There are 9 hidden switches. A switch that is on adds its own fixed numbers to the row, and there is some noise. The rows also spread widely along 14 directions, which tell nothing about the answers.
In the rows, zero is written as 128.
Some rows, each with its switches (1 for on, 0 for off) after it:
[161 112 139 168 146 137 136  78 106 111 109 126 130  92 176 148  78 161
  89 140 155  89]	0 0 0 0 0 1 1 0 1
[144 134 120 112 154 138 164 136 165 101 122 159 111 130 179 118 123 111
 131 155 115 145]	1 1 0 0 0 1 0 1 0
[122  76 157 164 134 161 139 112  87  72 123 105 115 108 102 201 124 174
 126 113 169 106]	1 1 1 1 0 0 1 0 0
[122 128 142 156 111 130 161  82 107  62 111 156  87 109 158 156 143  99
 153 112 115 115]	0 1 0 0 0 0 0 1 1
[160 188 144 100 113 105 151  96  87  70 115 178 107  88 192 128 113 158
 102 153 118 115]	1 1 0 1 0 0 1 1 1
[132 105  83 143 139 139 130 123 189 149  90 104  75 135 229 106  98  89
 110 128 118  93]	0 0 0 1 1 1 1 1 1
[108 126 109  97 138 117 133 122 141 131 154  59 167  98 114 143 169 139
 126  85  96  63]	1 1 0 0 0 0 1 1 0
[160 141 127 178 136 119 109  94  59 103 161 116 137 143 182 133 144 138
  70 124 182 111]	0 1 1 1 0 0 0 0 1
[148  95 129 175 126 153 128 111  66 136  82 102 132 134 167 144 122 157
 118 118 110  72]	1 0 0 0 0 1 1 0 0
[146 124 105 108 162 111 155 110 165 145 163 142 159 182 121 124 176  99
 123  49  57 144]	1 0 0 1 1 0 0 0 0
[136 149 145 170 119 165 105  86 126 163 124 163 189 109 167 160 132 145
 128 113 153 116]	1 1 1 0 1 0 0 0 1
[101 140 106 123  94 136 125 134 132 137 148  87 112 141 166 121 179 113
 114  85 147  93]	1 1 1 0 1 1 1 1 0
[182 164  73 144 150 118 165  89 134 124 111 115 149 140 155 128 126 127
  88  98  79  98]	0 1 0 0 1 0 0 1 1
[132 126 150 105 150 131 134 143 153 163 108 173 129 149 127 162 144 192
 122 124  82 148]	1 0 1 0 0 0 0 1 1
[135 103 148 149 111 160 116 131 129 158 165 158 168 150 186 126 169 144
 124  89 124 140]	0 0 0 1 0 0 0 0 0
[145 150 106 135 144 124 114 128 138 116 122  97  72 153 175 121 145 159
  68 136 157 145]	0 1 0 0 1 1 0 0 1
[153  87 142 153  99 166 145 130  81 124  66 188 111 155 170 146 132 179
 151  82  61 139]	1 0 0 1 1 1 1 0 0
[147  85 124 154 146 185 122 121 190 111 138 155 145 102 156 148  92 146
 136 102 166 166]	1 1 0 0 1 0 1 1 0
[111 123 121 108  78 137 176  97 119  82 158 144 120 108 143 126 122  68
 133  92 142  84]	1 1 0 1 1 0 0 1 0
[131 187 107 164 114 181 126 101 144 112 118 121 174  94 158 128 144  98
 146 116 173 119]	1 1 1 0 1 0 1 0 0
[145 135  98 152 111 121 100  93  58 126  68 132  72 135 136 150  98 190
  98  69  98 109]	1 1 1 1 1 0 1 1 1
[105 107 126 134  87 149 131 110 128 143 149 149 123 135 144 152 155 139
 129  44 136 126]	1 1 1 0 0 0 1 1 1
[116 126  95 129 130 151 145  92 164 133 155  94 131 126  99 136 136 104
 109  54 141 108]	1 0 0 0 0 0 1 1 0
[114  94 180 106 132 107 136 107 150 111 191 134 128  95 158 149  96 110
  97 152 186  86]	1 0 1 0 1 0 0 0 0
[120 113 126 104 100 132 145 100 159 132 156 119 148  72 171 138 105 149
 115  86 131  84]	0 1 0 1 0 0 1 0 1
[131 122 119 146 118 147 105 131  60 197 106 129 154 200 180 114 139 128
  83 124 131  90]	0 1 1 1 0 0 1 1 0
[131 139  95 119 106 174 151 150 140 127  94 112  83 143 123 129 120 174
  96 125 132 133]	0 1 0 0 0 0 0 1 0
[128 152 133 155 154 148 132  83 144  47 144 137  78 102 117 155 141 140
 121  97 179 182]	0 1 0 0 0 1 1 1 0
[128 134  81 112  99 141 170 134 111  86  97 118  87 145 125 107 123  95
 120 114 122  99]	1 0 0 1 1 0 0 0 1

New rows, each followed by its switches (1 for on, 0 for off):
[141 184 138 164 121 136  67  90  87 132  87 110 116 102 146 146 144 204
  97 125 134 116]	0 0 0 0 1 0 0 0 1
[119 130 143  99 143 106 200  90 145  76 125 155  95 117 116 150 129  91
 135 122 102 108]	1 0 0 0 0 1 0 0 1
[132 173 112  96  95 117 138  68 151 121 172 127 144  76 158 125 112 126
  89  71 152  96]	1 1 0 1 1 0 1 0 1
[113 114 122 158 133 154 106 112 159 227 153 113 164 175 154 144 179 131
 108  62 118 116]	1 0 1 0 0 1 0 0 0
[111 101 103 104 120 159 190 134 191 133 154 147 137 154 132 122 123  65
 121  98 162 119]	1 0 1 0 0 0 1 1 1
[158 114  91 131 157 164 197 129 201  95 124 129  91 158 129 161 133 129
 107 104 114 158]	1 1 0 1 1 1 0 1 0
[149  75 160 115 172 144 133 156 149 142 156 150 165 160 148 139 136 175
  94 139 134 150]	0 0 0 0 0 0 1 1 0
[116 124 128 167  96 161 135 104 106 159  80 139 112 138 179 156 126 112
 130 130 126  77]	1 1 1 0 0 0 0 1 1
[113 120 144 124 137 146 111 117 197 150 167  96 171  86 165 139 139 111
 127 129 154  88]	1 0 0 0 1 0 0 0 0
[161  64 138 191 137 139 131  97  93  53 124 131 102  86 174 158  84 157
 129 119 155 118]	0 1 0 0 0 0 0 0 1
[134 132 125 156 145 137  87 107 158 169 190 134 184 126 170 137 161 157
 101  79 161 143]	0 1 1 0 0 0 0 1 1
[132 135  98 126 105 154  89 182  99 131 106 116 103 132 192  93 136 202
 107 131 167 145]	1 1 1 0 0 1 1 0 1
[134  94 112 109 132 120 129 142 100 135 137 125 155 143 138 109 138 138
 134  90  76  99]	1 0 0 1 0 0 0 0 0
[115 197 107  72 104 119 105 123 110 173 111 144 112 138 145  95 132 149
  98 115  93 116]	1 1 0 1 0 0 0 1 0
[146 109 133 123 155 155 164 147 156 101  88 184 105 174 151 149 145 128
 142 141 100 179]	1 1 0 1 1 0 0 0 1
[111 162 133  88  75 140 146 120 140 154 116 148 151 100 148 143 151 162
 138  97  68  88]	0 1 0 1 1 0 0 1 0
[117  98 129 117 130 112 175 106 144 100 138 111 103 131 145 157 151 102
 123 106 112  89]	1 1 0 0 1 1 0 0 1
[126  79 170  94 149 137 192 114 171 121 143 164 140 138 137 189 134 136
 121 116  99 117]	1 1 0 1 1 1 1 1 0
[145 105 132 106 148 134 141 142 160 190 103 106 137 140 142 167  99 191
  84 142  94  87]	1 1 1 0 1 0 0 0 0
[141 107 152 127 132 146 173 102 187 117 161 143  83 142 141 181 132 172
  71 102 154 165]	0 1 0 0 0 0 0 0 1
[107 170 116 106  97 147 145 152 110 127 106 167 149 120 180  75 138  85
 163 155 122 103]	0 0 1 1 0 1 0 0 0
[159  97 128 122 122  93 126 115  75 112 143 154 117  99 200 105  58 167
  82 123 146  85]	1 0 1 0 0 1 1 1 1
[134 151 121 160 156 167 110 120 122  55 120 110 113 128  93 132 152 141
 118 123 193 175]	0 0 0 0 1 0 1 0 0
[ 90 116 171 112 103 119  98  68 136 148 153 171 110  86 177 149 116 116
 143  71 117 108]	1 1 0 1 0 0 1 1 0
[170 168  87 137 146 115 158 113 112 139  74  82 131 117 166 139 111 150
  92 151  78  48]	1 0 1 1 0 0 0 0 1
[159 106 151 107 110 160 192 124 140 126 121 171 166 106 168 152  88 180
  97 141 130 108]	0 1 0 0 0 0 1 0 1
[155 113 103 123  91 151 171 160 118 175 127 128 147 173 222 112 138 156
  76 122 130  94]	1 1 1 0 0 1 1 0 1
[132 197 141 126 132 119 118  51 147 139 152 159 148  95 162 144 140 117
 108  99 130 127]	1 1 0 1 0 0 0 0 1
[174 179 117 139 123 138 155  81 152 149 156 193 152 143 209 129 160 143
  97  74  99 168]	1 1 0 1 0 1 0 0 1
[155 161 144 141 135 114 175  94  83  99  73 127 101 138 150 169 127 125
 110 160  85  75]	1 1 1 0 1 0 0 0 0
[151 125 154 165 123 174 114  99 119 147 119 188 164 125 203 127 111 140
 126 121 146 151]	0 1 0 0 0 0 1 0 0
[115 106 168  94  84 140 165 127 158  99 134 158  97  90 155 172 142 208
 122  93 120 137]	0 1 0 0 1 1 1 0 1
[155 126 153 127 105 169 167 145 151 147 175 137 196 156 202 149 190 137
  95 138 142 113]	1 1 0 1 1 0 0 0 0
[117 139 103 145 163 136  99  94 108 138  51 127  67 152 123 133 102 110
 126 127 110 129]	1 1 0 1 0 0 0 0 1
[163 131 158 134 137 126 150  91 119 165  73 147 119 131 212 159  96 150
  85 163  82  73]	1 0 0 1 0 0 1 0 1
[150 136  97 104  88 137 146 146 156 113 156 136  83 120 194 108 119 174
  80 106 147 143]	1 1 0 0 0 0 0 1 1
[132 118 164 160 112 151 142  78 116 132 115 177 112 135 174 169 132 124
 125 112 127 129]	1 1 0 0 0 0 0 0 1
[186 181 120 132 147 123 180  76 144 111 142 130 201  84 190 134 118 135
  89 137 116  86]	0 1 0 0 0 0 1 0 1
[151 136 143 181 141 151 114  75 116 175  96 165 141 162 212 150 134 120
 101 129 122 123]	0 1 0 1 1 1 0 0 1
[155 165 101 126 118 156 147 116 162 118 154 168 106 130 185 106 124 139
  97 100 148 179]	1 1 0 1 0 1 0 0 0
[157 130  88 144 163 132 115 136 147 136 118  64 129 146 176 143 180 171
 101  99  94 119]	1 1 0 1 0 0 1 0 1
[165 161 109 146 123 140 140 127 166 160  92 115 131 115 212 130 117 147
 115 143  82  88]	1 0 1 0 1 0 0 0 0
[122 138 140  96 102 104 139  68 112 152 164 177 147 131 125 132 118 116
 106  56  97 107]	1 1 0 0 1 0 0 1 0
[109 120 146 153 127 133 103 101  77  85 124 153 151 105 161 116 143  87
 160 134 158 102]	0 0 0 1 1 1 0 0 1
[130 173 169 153 136 181 173  69 185 116  99 148 121 123 144 197 155 103
 126 141 140 136]	1 1 0 0 1 0 1 0 0
[157 146 142 137 138 126 190  92 142  61 121 129 112 100 148 180 154 135
 126 129  94 104]	1 0 0 1 0 0 0 0 1
[135 157 123 130 111 134 163 111 154  54 167  99 100  87 160 148 161 140
 100 125 170 117]	0 1 0 0 0 0 0 1 1
[140 138 103 130 121 131 176 113 107  88  86 145  40 175 158 119 142 109
 120  91  87 151]	1 1 0 0 0 1 1 0 0
[144 156 110 152  83 128 124  99 131 110 133  87  96  78 222 133 140 154
 100 107 139  79]	1 1 0 0 1 1 0 0 1
[156 192 123  89 130 114 127 130 140 105 105 161 150  81 174  87 113 163
 136 136  79 133]	0 0 0 0 1 0 1 0 0
[125 123 134 158  80 138 158 105 117  81 140 142  89 118 209 149 158 100
 134 106 150 105]	1 1 1 1 1 1 0 0 1
[162 129 150 179 156 123 103 106  96  55 124 135 122 116 184 150 182 144
 157 102  95 147]	1 0 0 1 1 0 1 0 0
[158 112 175 145 126 119 157 103  86  97 157 175 107 155 152 174 152 174
  99 101 118 155]	1 1 1 0 0 0 0 0 0
[115 126 120 139 167 108  82 135  92 130 117  78 140 130 135 125 157 139
 137 130 111  97]	0 1 1 0 0 0 0 0 0
[145 160 107 121 124 128 133 111  86 153 119 125 180 137 157 102 152 138
 102 105 112  88]	1 0 0 0 0 1 1 0 1
[161 127 111 141 115 151 124 113 151 122 157 124  89 125 189 129 111 176
  74  80 156 160]	1 1 0 1 0 0 1 0 0
[143 135 106 139 148 145 174  94 177 140 151 127 168 152 204 119 155  29
 131 107 111 104]	1 1 0 1 0 0 1 0 0
[118 116  87 132 150 135 115 101 159 151 140 107 138 113 130 119 124 112
 141  61 107 118]	1 1 0 0 0 1 0 0 0
[125 118 142 125 132 138 135 126 167 135 164  77 123 142 142 167 177 161
  68 125 160 104]	0 0 0 1 1 0 0 0 1
[145 139 109 156 130 139 171  83 117  69 132 138 136 133 140 139 145  79
 126 102 137 119]	0 1 0 1 1 0 0 0 1
[127 141 187 133 134 141 160  82 132 105 130 150 186 108 121 209 199 152
 147 104  98 112]	1 1 0 0 1 0 1 0 1
[144 145 140 166 133 194 159 118 199 119 100 165  88 167 186 152 172 111
 130 121 139 190]	1 0 0 0 1 1 1 0 0
[124 109 160  86 119 122 154 127 129  92 181 148 138  94 153 117  92 128
  99 155 175 103]	0 0 0 1 0 0 0 0 0
[ 86 111 136 121  60 159 137 120 151 147 127 133  98 118 139 156 178 153
 158  41  85 111]	1 0 0 1 1 1 0 0 0
[123 114 158 126  86 169 176 121 157 168 135 146 152 127 175 169 174 152
 133  98  85  92]	1 0 0 1 0 1 0 0 0
[145 181 130 160  85 160 139  81  92 125 101 164 133 108 151 148 138 159
 132  73 104 119]	1 0 1 1 0 0 1 0 0
[157 107 130 189 140 151 110 111 164 127 119  98 122  86 166 194 143 225
 121  90 118 120]	1 0 1 0 1 1 0 0 1
[115 151 113 119 108 159 127 140 148  88 101 177  86  99 155 110 128 156
 155 120 130 168]	0 0 0 1 0 1 0 1 1
[138 135 100 140 185 144  89 103 173 161  97 141 143 110 149 114  90 114
 152 113  97 147]	1 1 0 0 0 0 0 0 0
[106 186 127  64 114 129 134 118 140 179 151 166 190 130 130  99 153 106
 120 115 103 101]	1 0 0 1 0 0 0 1 0
[156 168 105 121 142 163 142 102 149 138  95 163  96 141  99 146  92 188
  87  98 115 182]	1 1 0 1 0 0 0 0 0
[ 97 111 156 115 121 140 103 113 114 124 117 159 111 113 140 143 127 149
 144 104 121 133]	0 1 0 1 0 0 1 1 0
[112 151 103  88  96 112 158 147 114  97 185 103 138 136 143  98 188 133
  96  85 157 106]	0 0 1 1 0 1 1 0 1
[182 157  82 130 141 118 191 112 114  70  99 143 100 102 161 119  63 155
  89 150 123 107]	0 1 1 0 0 1 0 1 1
[184 156  85 143 120 167 141 128 135 137 144 156 186 154 152 109 145 179
  87  80 135 171]	0 1 0 0 1 0 0 0 1
[177  88 105 163 120 155 129 127 146 131 165 129 140 135 201 132 118 164
  90  85 138 133]	1 1 0 0 1 0 0 1 0
[119 127 190 119 114 151 155 108 136 102 141 127 124 105 153 193 163 168
 107 141 156 108]	1 1 0 1 1 1 1 0 0
[124 126  82 112  70 125 123 143  95 144 136 126 103 147 173  86 133 145
 105  54 122 109]	1 0 1 1 0 0 1 0 1
[130 192 104 131 139 164 147 141 121 120  78 110 113 177 126 114 183 111
 116 158 115 132]	0 0 0 1 0 0 0 0 0
[120 161 152 128 101 138 190 109 120 108 113 142 110 133 158 174 183 128
 126 135 116 100]	1 1 1 0 0 1 0 0 1
[139 148 112 108 113 116 123 119 116 138  96 114 120  93 186 102 103 155
 121 115  72  78]	0 0 0 1 0 0 1 0 0
[146 152 146 129 116 119 141  68 124  85 183 207 116 116 144 132 138 127
 122  55 119 172]	1 0 0 1 0 0 0 1 0
[144 170  91 143 120 144 132 111 101 116 132  93 172 146 137 122 195 119
 116  78 114 105]	1 1 0 0 1 0 1 1 0
[135 127  87 144 124 152 142 142 152 124  75 119 101 162 208 106 154  80
 149 120  94 122]	1 1 0 0 1 0 1 0 1
[178 154 162 143 111 158 194  97 163 123  79 149 130 108 182 194 143 188
 119 124  53 106]	1 0 0 0 1 0 1 0 0
[104 187 102 111 102 144 153  88 142 120 121 102 113 100 131 124 132  86
 113 125 157  85]	1 1 0 0 0 0 0 0 1
